The first 10 rows are patterns. Each new row is the sum of 3 different patterns, raised or lowered, with some noise. Before adding, each is slid sideways (what falls off one end comes back at the other) and multiplied by a number that may be negative. Names go in the order of the patterns.
Some rows, each with the names of its patterns after it:
104  21  -4  108  83  -118  60  101  -16  31  45  25  -9  15  -65  9  157  -123  -100  -110  -71  -9  16  92  66  -68  81  -16  -33  -46  -81  47  162  -5  -104  -73  127  -112  85  27  46 -> ziz
-11  -8  -92  78  -64  -32  -65  -53  -9  37  37  -67  117  50  39  -3  115  -128  -19  -99  41  -119  -146  -185  -16  51  -190  -180  99  80  42  -174  136  -52  32  -17  -96  7  -31  44  -30 -> Reru
-8  52  158  152  -102  -56  62  44  -189  -183  -52  97  32  -11  -97  38  29  -144  -12  -68  -33  69  -70  11  144  2  84  -85  216  -20  53  -71  168  -8  12  -6  -14  -55  105  11  133 -> mel
-46  -34  18  -17  6  -18  98  184  -141  16  -60  37  12  -14  55  -31  77  -83  30  -139  64  86  -8  -152  77  92  -123  67  -196  40  -20  133  81  63  53  -12  -137  -42  -31  -73  -99 -> Vus
-9  120  -5  -140  96  -106  -46  -19  -64  24  -65  44  117  125  -101  -304  164  -20  85  106  -199  -4  16  42  -106  72  43  47  -154  -14  67  -179  -171  13  -4  13  74  -143  26  -12  0 -> bupor
-54  73  -102  43  -57  -87  73  87  102  -74  132  -52  57  17  23  40  37  -80  -28  101  -43  184  36  -14  -143  -63  320  25  -113  -94  -108  -152  32  -9  -51  -66  278  -106  -69  113  -17 -> Fikiz
-38  111  49  -38  60  139  -63  -121  -29  -8  87  -21  66  77  -56  -28  -47  55  -27  -105  -17  -116  -37  133  -77  -116  97  -24  22  -78  141  -125  6  1  -10  -86  94  67  -88  -36  -10 -> dob
-54  -42  67  -45  -58  -21  -24  25  -99  -22  127  -72  -81  17  80  57  -16  -39  -40  108  -18  -137  25  24  104  -55  -24  -39  14  -68  -26  74  36  54  -83  142  -5  -220  -94  -52  -95 -> Git
37  -28  59  113  -3  -107  -13  -3  167  -136  99  -16  -69  114  44  -27  -75  45  77  34  63  -154  -96  86  88  -139  80  -184  -36  71  -79  -93  -11  -7  -141  42  -41  -122  0  -24  34 -> geb
150  -87  -34  -105  -137  -37  11  -26  -35  3  -4  78  19  251  -49  -38  -13  27  -68  -117  -79  -8  130  -74  -39  -162  105  126  52  -33  -120  40  39  -67  7  -51  9  73  -276  15  8 -> busi

New rows. What belongs after each?
48  11  -37  -25  171  110  218  51  -12  175  -76  385  -89  -113  -55  -6  99  -9  57  3  18  139  21  -3  354  -104  62  19  -43  153  -63  147  96  181  183  76  152  1  -106  -3  -201 -> Vus Fikiz busi
-101  -90  230  81  -150  99  4  75  146  82  -119  208  -46  -62  1  -40  -33  -99  -52  -79  22  -29  -186  173  19  -72  24  -93  96  24  73  -118  64  5  29  -22  264  127  -41  177  -70 -> ziz Fikiz geb
142  206  51  -113  260  139  193  -50  48  16  224  232  -4  -11  75  406  110  -59  -44  321  -92  54  19  82  173  367  131  -15  116  62  48  144  83  78  40  -158  242  211  194  -5  254 -> Vus Fikiz busi
67  -25  -62  43  83  -10  -109  -105  73  112  252  -8  28  -77  8  -127  -56  -38  -67  124  -204  27  -12  -109  -53  100  -100  -102  -54  194  -179  -18  -44  -13  7  -185  66  13  49  -121  -43 -> dob Git busi
296  -153  -37  130  178  128  157  102  145  78  -15  71  22  19  45  -68  -3  200  27  -213  164  -83  12  91  50  139  162  69  61  128  35  10  10  69  -12  65  -5  185  24  90  224 -> mel Vus bupor
154  -128  88  -98  68  144  50  211  86  -124  -116  226  17  22  132  -27  -32  170  48  -88  34  173  -137  -186  35  91  -205  57  -41  71  12  136  -43  266  113  -7  198  208  -65  -209  -21 -> Reru bupor dob
11  79  -73  218  78  55  -3  50  -31  75  98  89  11  -5  224  62  50  116  -39  -94  39  18  -39  81  -28  -98  44  167  -49  -64  145  -81  132  -42  216  38  -138  -111  47  291  -308 -> Vus bupor Git
117  -1  50  -1  101  -13  156  1  -40  -10  189  -17  -59  16  -18  236  2  15  -168  40  31  29  -34  223  66  27  12  75  25  -19  -82  24  94  -64  -218  -91  164  85  -123  89  117 -> Reru Vus Git
64  130  206  -145  -113  -28  198  243  -56  -122  13  86  58  45  -55  58  -37  61  24  -90  170  103  -88  111  211  -1  -13  68  -230  34  -6  -49  -198  148  28  97  87  -69  192  98  -46 -> Reru bupor dob
-214  33  -152  -76  80  51  -65  7  -19  168  -55  3  -81  65  7  -35  -19  52  217  -18  15  -138  81  131  222  -102  0  44  -50  64  148  -119  -94  48  -178  48  85  64  -93  24  56 -> ziz geb busi
20  216  -66  61  146  -120  69  39  -148  -8  83  124  -184  106  70  81  -44  44  -159  -15  127  22  16  33  23  -160  203  -29  -262  56  98  -37  37  -50  13  -50  -48  38  31  101  -102 -> ziz dob Git
-88  -116  -137  64  -216  -136  144  -65  -141  -7  -16  107  -108  -189  144  45  1  -338  -45  -180  156  171  -250  -128  150  -93  -80  33  -68  220  -130  -4  -172  -151  -169  57  178  55  6  -103  132 -> bupor dob busi
-24  -2  -216  -25  107  66  -120  59  182  143  80  -103  28  60  -69  58  -113  -63  95  47  145  44  121  11  -168  75  101  -90  12  247  87  -142  189  168  -25  -95  214  -88  128  70  44 -> Vus dob Git
81  15  31  324  62  31  279  -1  -41  187  -111  75  92  3  167  295  155  4  60  112  237  133  84  17  197  31  -82  217  50  244  93  -146  -51  43  492  -30  -48  5  -134  -115  39 -> Fikiz Git busi
-109  176  6  -135  -92  58  95  100  108  -66  108  -52  27  26  384  96  -262  23  121  118  183  202  74  23  134  202  -53  72  -129  72  -78  177  97  14  14  148  217  -17  49  -53  183 -> bupor Fikiz busi
-20  -95  -135  33  0  241  -83  11  -108  20  -178  -98  6  -64  -20  -139  11  -172  -86  -126  -24  -42  36  45  -49  115  -13  -234  18  117  283  -82  -2  -169  -309  125  27  -84  -69  65  -29 -> ziz Vus bupor
115  -11  148  -106  167  175  122  26  -70  107  79  -212  -87  -10  141  -195  -6  -8  43  119  43  -133  -90  119  -106  119  2  -71  11  -247  18  6  115  -35  -53  -14  -191  -36  -20  -14  -173 -> Reru Vus busi
-76  -10  188  -164  -89  131  83  183  -89  132  -137  136  19  101  112  -17  76  90  80  -36  204  14  -179  -196  -221  296  -6  -122  -275  35  -118  22  -67  14  50  476  -139  -117  372  148  -110 -> Reru mel Fikiz
69  104  107  -10  94  12  175  -129  -45  194  139  187  -110  116  -73  86  -18  -10  110  153  41  32  116  223  192  85  -68  -5  7  330  67  -151  63  -32  -9  33  28  -33  -60  122  -59 -> Vus Fikiz busi
-86  193  179  71  -131  19  15  148  -122  -5  36  137  -54  -80  0  6  12  -91  147  -111  -65  226  34  -12  -63  48  -77  -32  71  -35  -31  335  1  93  -23  107  -103  20  -1  63  -102 -> ziz Fikiz dob
131  20  -225  58  -41  -125  -30  -90  -8  -197  -98  45  13  20  -243  -107  -60  112  -256  -80  -262  -135  -99  -154  -29  -80  -10  -113  -85  -242  -252  84  -57  -39  -128  -253  -201  96  -171  -144  -129 -> ziz Fikiz geb
-269  -289  -65  16  16  -75  -263  138  -177  -38  -57  -332  -44  126  -100  -198  -229  29  -321  169  -2  -127  -70  79  -217  91  58  -222  20  82  -169  -99  73  -143  -159  49  -74  -54  12  -275  -145 -> ziz dob geb
109  75  72  -12  95  75  37  -133  21  109  -15  87  -13  97  301  -47  17  -7  78  29  -48  100  300  17  -84  53  267  -57  37  42  -39  175  139  -6  46  177  -119  108  137  82  42 -> ziz bupor dob
-214  -32  -71  29  -143  -60  -50  8  81  -5  -41  78  -60  -44  -63  -84  -80  0  -76  -172  0  -178  -181  186  36  118  -207  72  75  79  -78  -143  203  206  -279  -167  65  217  -420  -109  -189 -> Reru Git busi
-67  101  -70  108  91  17  -132  57  123  -115  -35  42  93  -95  -11  108  153  74  -344  132  -172  209  160  -247  77  -107  134  -69  -1  67  -36  -97  16  -140  -152  -34  121  -143  -6  79  -304 -> Vus bupor busi
-14  -39  -14  39  -123  -27  -215  309  -111  91  -125  -18  48  -47  -124  -100  -46  125  -44  130  -128  -83  222  173  -336  12  -86  -106  -139  -290  -127  -63  43  -188  -101  -49  -83  -229  -123  -32  -28 -> mel dob geb
239  257  322  322  261  309  279  291  69  127  192  117  86  28  137  185  242  -40  91  350  186  267  -20  387  220  -2  122  204  132  200  142  394  151  190  81  357  180  112  142  267  102 -> Reru mel Git
-29  -8  101  -182  -90  -70  -87  -162  -148  102  -55  -75  132  -40  -71  -90  -11  -204  -51  -319  49  34  27  -104  -83  219  38  18  52  104  83  -74  24  128  -299  33  120  28  -59  12  -274 -> mel bupor Fikiz
117  -44  61  90  -100  214  91  15  -9  -89  286  83  0  24  -54  110  -2  54  86  53  137  84  118  64  38  38  103  63  134  -52  43  306  5  -15  -84  107  83  97  171  170  7 -> ziz Fikiz dob
202  17  -24  -115  74  49  120  32  -3  98  -2  -105  9  222  202  135  -124  220  43  -287  43  -181  -7  1  120  216  17  -78  27  2  89  -150  43  47  -71  -84  11  99  107  -48  19 -> ziz Vus Git
-142  -200  3  -10  43  -187  -143  102  -17  32  -132  3  45  -80  -167  -6  -19  -99  -125  -1  -144  -161  -324  -120  -51  -286  -256  -30  70  46  -209  -39  -67  0  -86  -74  -183  -36  -21  -36  -116 -> Reru mel geb
201  271  161  51  14  39  293  -90  102  31  -27  261  221  91  -36  197  412  -34  232  -78  75  260  197  26  221  45  -58  240  -30  72  190  122  -141  212  160  -146  175  5  110  72  140 -> ziz Vus geb
-67  -119  44  -161  36  -31  88  57  -157  -143  -162  178  -128  21  -7  -232  36  -41  -117  -328  69  161  -13  -92  -216  -57  -124  -15  -238  57  -179  -58  70  8  -92  26  -114  -314  24  -39  -302 -> Vus dob geb
31  55  -47  -59  -123  -1  30  -196  -214  -47  13  3  -224  -216  74  -62  -140  -135  -140  88  -161  -58  120  -135  -104  -62  -164  19  -197  -172  103  117  107  -154  -3  68  -205  121  65  -184  -39 -> dob Git geb
14  -73  -62  52  149  280  -15  31  -117  205  99  75  -69  142  8  8  -13  55  204  7  110  -32  131  44  355  181  3  -18  99  36  -36  -42  -142  59  -193  46  90  111  1  44  245 -> mel dob busi
62  137  90  -203  34  8  -83  -100  74  -24  -137  -136  -120  39  142  -269  101  111  -7  -35  -62  34  -86  -84  -102  65  293  -188  -62  -2  -13  216  32  -9  -16  33  -145  101  -66  162  42 -> ziz Reru bupor
-115  -203  -87  -65  -69  -68  -60  -155  21  148  -151  -93  -92  -75  -18  -4  72  -475  21  27  45  -63  138  1  -146  -25  -49  -219  114  128  -190  -24  124  -63  -125  -148  61  54  -3  -66  -30 -> Vus Fikiz dob
68  15  128  26  -101  46  -22  -230  205  -21  -21  204  -90  134  164  305  -103  -139  71  -86  175  -13  -117  -53  273  -121  250  -47  5  282  45  2  -44  337  100  -231  153  92  163  176  -125 -> Fikiz geb busi
192  121  129  88  166  181  173  130  225  200  111  228  173  51  201  116  78  -61  -112  244  275  2  -63  125  244  332  72  148  59  362  144  24  210  224  162  231  112  131  112  149  64 -> Reru mel Fikiz
99  44  179  260  112  339  -11  215  381  411  54  -156  196  394  -13  152  228  181  265  221  114  -76  301  140  82  159  83  100  238  191  249  282  58  -7  313  155  42  134  262  47  182 -> mel Fikiz geb
-17  -130  -199  26  -50  -312  -120  -103  29  -197  -162  -258  -81  -73  -205  -114  -259  87  -187  -168  -172  72  -187  -290  -18  -300  143  -291  -86  -26  -125  -175  -124  -44  -55  -198  -96  -27  -103  -8  -124 -> Reru Vus Git
-154  53  57  -229  -118  -12  80  -97  -46  -285  -329  -135  99  -241  9  -272  -124  49  -180  15  -170  -60  -242  66  -203  -325  -131  -14  -6  -149  -54  -174  213  -22  -135  -199  -213  63  -214  -21  -8 -> Vus geb busi
-146  -177  164  -26  228  -51  -10  -115  46  -56  -87  72  58  175  -132  17  54  158  19  -226  83  126  151  -48  147  80  -195  4  -5  -258  52  -4  30  -58  53  -68  150  -23  -85  63  186 -> Vus Fikiz Git
-27  27  -117  -16  219  -162  -20  -145  96  -103  12  258  40  -69  -7  86  158  -183  -36  -48  -222  117  -36  42  -60  -52  46  51  -74  -104  -40  -38  184  27  -208  -50  89  -32  -5  -159  55 -> bupor Git busi
-38  -99  122  14  -81  -73  63  -67  186  -4  -166  -88  78  -13  -175  -92  -8  -14  80  -187  54  -105  -98  -171  -43  -173  70  76  -76  13  -153  139  -129  -46  27  -216  -22  -125  -113  -29  -159 -> Reru Vus geb
-38  141  -89  -2  -20  -28  24  -151  -64  -164  -69  -89  -18  125  -2  -54  -100  -38  -195  -9  105  -161  68  -76  -133  -10  12  -153  -37  125  10  -39  -104  121  0  94  -8  60  70  1  -18 -> ziz bupor geb
-126  -128  122  -66  -120  150  -9  -135  -102  -103  -6  -10  41  -135  71  -52  -109  -100  -184  23  -149  -9  131  -1  -33  -295  32  -24  70  35  -326  63  -199  -85  -205  -61  -138  95  -228  -34  26 -> ziz Reru bupor
52  -51  128  -58  87  97  -17  -193  90  108  96  -30  3  92  164  72  -66  198  210  -129  22  -136  88  80  144  37  -263  124  111  164  136  166  2  48  139  5  -115  74  105  -153  64 -> Reru Fikiz busi
135  25  15  -3  21  206  -168  83  9  91  258  -37  -55  -122  64  43  -2  140  76  -87  243  -12  -107  148  -118  269  210  9  -216  -154  152  -190  158  137  105  148  90  89  220  162  -150 -> ziz Vus Fikiz
-93  -47  -6  15  -24  -35  -101  -7  -114  40  -164  -109  -20  121  -208  -164  61  55  -96  74  -298  -41  -115  32  -89  -62  -35  51  -81  -148  -68  15  -15  9  -107  -17  -65  58  -13  28  259 -> mel Vus dob
4  152  31  -104  -51  256  -125  144  220  37  198  7  48  133  184  -37  -12  218  -22  165  -51  99  75  58  -175  94  316  -146  35  -258  103  18  13  131  126  -43  79  -100  27  -54  -125 -> ziz Vus Git
0  116  257  -64  -7  96  174  251  94  -7  100  153  -5  28  203  -2  139  55  48  275  116  77  131  412  48  8  111  281  133  190  136  89  125  234  9  346  135  233  187  303  24 -> ziz mel busi
193  -30  53  -221  -70  -108  -129  -198  -106  235  -88  -92  -139  -28  85  -25  -104  -111  10  50  -24  81  -71  -1  -34  -348  145  2  30  -104  6  76  -165  31  -7  -126  -36  66  -19  114  40 -> dob Git busi
-250  -176  47  -205  -99  95  -162  8  -219  -26  22  -176  -91  -246  -128  -192  -12  -210  -100  -246  -156  -41  -44  -152  -199  -10  -348  -158  -93  -31  -48  -391  -65  47  -49  58  104  -126  -106  -136  -98 -> ziz Fikiz geb
45  12  151  61  160  250  235  129  131  274  34  144  407  56  138  164  193  415  211  152  215  277  163  95  270  16  110  361  -85  109  232  110  181  77  243  105  262  80  202  -51  473 -> dob geb busi
-151  -40  -44  -117  -146  -54  -298  5  -207  -172  -114  -72  -255  -139  -64  -136  -234  -184  -6  -158  -15  -279  -201  -160  -87  -299  -270  -264  -237  -12  -438  -198  132  -81  -149  -267  234  -285  -7  -359  -18 -> Reru mel Vus
57  -3  55  38  51  84  43  49  -17  -13  32  87  -31  123  59  172  103  43  -187  263  61  160  -127  -69  80  166  2  -29  22  87  -182  -127  -24  1  270  70  -121  -115  133  -47  129 -> mel Git busi
145  -11  114  103  -151  -3  50  0  68  240  1  -119  145  41  -25  149  -14  87  36  -122  1  303  111  0  186  -105  87  25  279  -46  68  28  20  108  86  236  207  1  -97  -140  510 -> Fikiz dob busi
165  -51  52  116  13  55  -18  155  -78  144  -65  23  231  89  -170  1  86  -87  201  -132  89  161  183  141  81  222  -74  -174  -74  -29  -132  -62  -183  -68  164  -119  -59  51  298  182  -211 -> Reru Vus dob
115  49  -302  -202  177  115  -145  -242  -53  -98  91  -173  -64  -106  126  5  -186  158  85  75  70  -233  222  60  -88  -100  315  1  116  48  -39  -126  31  -36  96  23  100  150  234  -66  165 -> mel Vus Fikiz
128  120  -64  -156  99  76  125  -109  125  282  59  166  -108  310  -12  161  24  151  115  162  31  79  148  193  268  34  149  106  47  151  -53  110  117  241  -31  8  129  252  56  3  91 -> mel Vus dob
-23  151  -67  135  -12  121  -48  39  63  -15  193  19  206  -5  42  99  249  -40  -111  41  74  182  -130  13  -153  1  -55  -125  66  194  105  -93  206  79  44  70  -29  88  52  73  -3 -> Reru Vus geb
-5  -64  -97  -23  -251  78  -195  -94  159  116  30  -21  61  -36  -61  -7  -77  -1  -55  61  60  118  -225  -205  212  -39  -68  -57  -122  37  35  -68  -169  88  20  22  -303  49  -64  -137  -119 -> bupor Git geb
-165  378  147  -2  -68  51  30  66  -11  111  -38  108  112  -65  91  41  267  185  -70  -97  18  117  -11  -85  -17  103  154  108  -75  292  62  10  8  24  -36  31  -86  54  302  38  127 -> mel Git busi
236  -199  -180  -151  -181  -242  -230  -237  -95  -6  -252  -213  -84  14  -53  -345  37  -151  -91  -59  -54  -109  -88  -56  -115  -7  -10  -244  -60  -49  -87  -185  -141  -137  -11  -114  -117  160  83  -52  -307 -> Reru bupor Git
74  164  -135  -78  -247  -147  -44  -173  -118  -52  -64  -150  -15  49  -62  69  -26  -66  52  -202  -102  -318  -80  -304  -71  33  -265  -23  -348  -306  130  24  -91  -180  73  -249  -102  -56  -67  -128  -105 -> Reru Vus bupor
-165  -102  91  1  -23  113  -147  87  -168  -107  -61  -5  248  13  -205  -158  -52  154  -168  -186  16  -149  -132  -213  18  -84  -48  307  -28  -120  -30  44  -186  -2  -205  -63  -219  -154  86  154  152 -> bupor Fikiz busi
68  -226  120  315  -58  83  -70  13  118  30  12  -88  19  -205  38  244  -215  2  -132  14  -2  -42  88  -31  -185  -28  111  202  -115  -19  -15  29  275  -200  -105  -12  27  -95  -137  -160  220 -> ziz Reru bupor
-181  -23  -42  -22  -92  -141  5  5  149  -117  21  46  -74  -113  -131  -175  77  73  -203  -59  -157  -89  80  55  -102  -203  80  -18  -97  -62  -25  -130  -95  -356  33  125  13  -203  -172  -209  -118 -> bupor dob busi
-249  -54  -100  -12  -143  -122  -44  -291  -91  -55  -260  -168  104  -201  32  -187  -60  -289  -247  -171  -110  90  74  -310  -11  108  -55  63  113  -163  -66  -43  -29  -404  -184  6  -200  83  -210  -258  -116 -> ziz Vus Fikiz
